The rows come from 4 hidden closed curves, with some noise, and rows from the same curve form a group. Each curve winds through 4 dimensions. The rows are also pushed far along 2 directions, which tell nothing about the answers.
In the rows, zero is written as 128.
Some rows, each with its group after it:
[ 84 158 160 116 106 120  81 130  92 136 141 140 117]	V
[ 45 163 163 128  94 139  85 137 138 107 134  97 120]	A
[197 103  75 125 147 110 175 122 103 135 126 137 161]	B
[ 92 182 188 113 169 117 137 157 162 125 160  83 136]	B
[ 62 140 145 137 102 133 100 115 138 122 143  89 141]	B
[193 124 109 118 145 113 164 152 115 108 108 145 122]	W
[195 109 118 128 135  94 165 121 141 128 140 132 161]	A
[111 155 144 124 125 127 135 130 116 122 144 115 159]	B
[ 72 161 152 121  79 148  71 123  62 118 124 159 117]	B
[246  68  55 116 159  83 186 104 119 142 126 145 136]	W
[128 117 126 124 111 124 112  96 115 148 148 145 127]	A
[169 131 155 117 157  99 158 147 173 114 131 118 111]	W
[126 111 104 117  76 136  74  91  30 147 120 200  97]	B
[171 123 118 124 129 115 139 146 116 108 105 148 116]	B
[ 79 139 146 126 101 134  96 127 137 119 126 116 110]	A
[126 141 131 118 121 150 124 112  89 147 140 171 127]	A
[171 115 141 126 165 116 154 115 152 164 158 145 143]	V
[182  91  74 129 129  98 144 125 121 135 115 126 140]	V
[149 103  79 129 122 130 119 144 106 121  84 141 106]	V
[149 120 124 138 155 110 158 146 183 126 129  86 152]	V
[193 111 119 118 149 104 149 118 108 159 141 165 140]	V
[150 156 192 114 144 103 138 157 170 108 134 132 113]	A
[ 80 161 162 116 125 124 117 111 112 136 172 109 142]	W
[101 187 204 122 139 133 137 161 156 101 144 114 136]	W
[ 75 110  84 138  80 157  91  97  89 131 120 126 128]	W
[140 127 182 143 146 126 153 130 215 124 147 106 144]	W
[194 108 102 120 139 107 136 144 111 126 102 165 109]	V
[190  97  86 126 101 119 134 105  68 131 111 181 140]	B
[135 156 167 132 164 108 160 182 202 100 124  73 142]	V
[ 82 185 185 122 139 149 139 145 153 121 150 115 144]	A
[165 136 173 122 156 108 158 128 163 131 155 140 135]	W
[192 100 125 121 128  94 139 112 131 140 140 149 130]	A
[ 59 137 134 122  99 141  85  95  99 140 153 118 124]	W
[103 139 160 137 155 149 127 147 173 138 133 113 119]	V
[116 128 108 119 102 158  96 120  76 133 102 180  84]	A
[ 91 114 103 137  74 138  86  97  85 127 122 136 131]	B

New rows. What belongs after each?
[157 128  89 108 129 113 136 132  74 117 117 142 114]	W
[123 125  86 109 113 118 115  95  63 140 140 138 129]	W
[120 142 124 124 119 126 120 138  94 133 129 132 147]	V
[ 87 167 142 108 111 136 102 143  83 107 125 125 110]	W
[207 116 106 116 142 114 158 133  96 121 117 175 121]	W
[185  93 102 125 152  98 169 111 158 135 141 117 136]	W
[183 159 183 114 175  98 180 161 172 108 144 123 135]	W
[ 67 159 130 120 102 145 107 113  85 126 148 114 148]	W
[ 50 168 138 114 122 142  89 133  80 136 139 117 115]	B
[ 92 178 189 115 129 133 118 133 122 122 154 131 133]	W
[146 119 110 135 137 121 162 124 155 123 135 100 162]	W
[186 123  99 115 149 103 170 149 116 106 112 126 129]	W
[185 107  89 116 134 113 151 102  83 143 140 158 143]	W
[ 83 150 154 131 148 115 137 136 184 121 149  62 148]	B
[116 145 168 122 115 113 115 120 133 132 158 122 143]	A
[156 140 132 111 156  97 170 124 137 130 158 102 157]	W
[ 66 163 169 115 106 136  79 133 102 115 134 135  93]	W
[137 134 116 123 165 109 162 145 157 128 135  85 142]	B
[116 138 137 128 121 124 129 105 113 140 159 122 164]	B
[170 126 126 126 150  93 164 150 167 118 131  95 157]	V
[132 137 148 139 140 129 161 129 174 120 144 104 163]	W
[167 118 114 116 123 125 128 112  78 138 130 178 121]	W
[230  99 104 115 158 120 177 110 125 156 131 188 126]	A
[214  94  81 129 125  97 165 131 118 115 110 140 152]	A
[234  72  89 122 124  85 149 110 115 139 120 171 116]	A
[197  69  69 144 124 128 160 102 132 136 114 148 145]	W
[227  93 124 119 140  82 157 122 144 133 133 154 125]	A
[ 69 185 165 120 109 158 107 148 102 112 127 139 122]	A
[168 124 111 111 129 115 134 133  86 120 114 164 104]	W
[130 108 110 133 106 137 110 129 125 112 100 144  96]	W
[218 120 101 108 171  84 187 145 134 116 127 123 130]	W
[ 62 153 156 135  86 164  83 134 114 110 113 139 110]	W
[ 85 174 177 118 115 145 109 137 103 118 144 136 132]	W
[138  88  48 129 105 126 117  99  84 138 110 129 129]	B
[217  78  61 136 142 100 178 131 142 113  98 122 144]	B
[ 91 174 178 113 157 120 126 157 151 122 147  90 120]	B
[179 120 121 124 162 103 175 118 137 143 154 122 170]	B
[176 118 107 109 135 111 137 131  91 122 116 158 101]	W
[219  65  76 144 153 105 184 107 170 136 122 123 148]	W
[202  90 101 134 149 106 174 143 179 106 102 122 116]	W
[127 129 123 128 125 133 136 107 119 146 144 137 143]	A
[117 152 162 110 107 135 101 115  85 141 147 173 120]	A
[149 122 119 124 142 115 144 106 115 154 157 130 154]	B
[ 70 169 185 114 107 144  86 126 100 126 147 146 109]	W
[179 151 158 110 163 100 172 159 150 106 132 124 129]	W
[112 138 123 117 106 135  78 130  66 136 113 170  97]	V
[104 119  66 125  95 145 101 116  50 128 109 135 130]	B
[ 83 150 169 122 129 122 103 137 151 120 135 102 104]	B
[184 132 143 131 152 118 176 138 150 117 134 137 152]	W
[124 114  50 110  95 131 105  96  17 139 121 151 127]	W
[119 107  41 122 107 140 109 113  41 138 107 144 125]	B
[134  94  76 125 115 123 122  94  95 152 131 134 130]	B
[ 48 192 171 110 126 125 111 142 117 109 155  83 135]	W
[ 53 165 176 133 118 136 110 147 174 100 131  74 120]	W
[154 136 158 126 134  96 144 152 176 102 126 107 129]	A
[162 116 124 134 139 119 156 150 171  99 108 116 120]	W
[ 68 185 194 124 116 147 107 151 121 106 140 124 128]	W
[175 137 130 109 169  88 179 127 151 127 158  96 151]	W
[180  92  99 135 127 127 145 135 143 107  91 146 106]	W
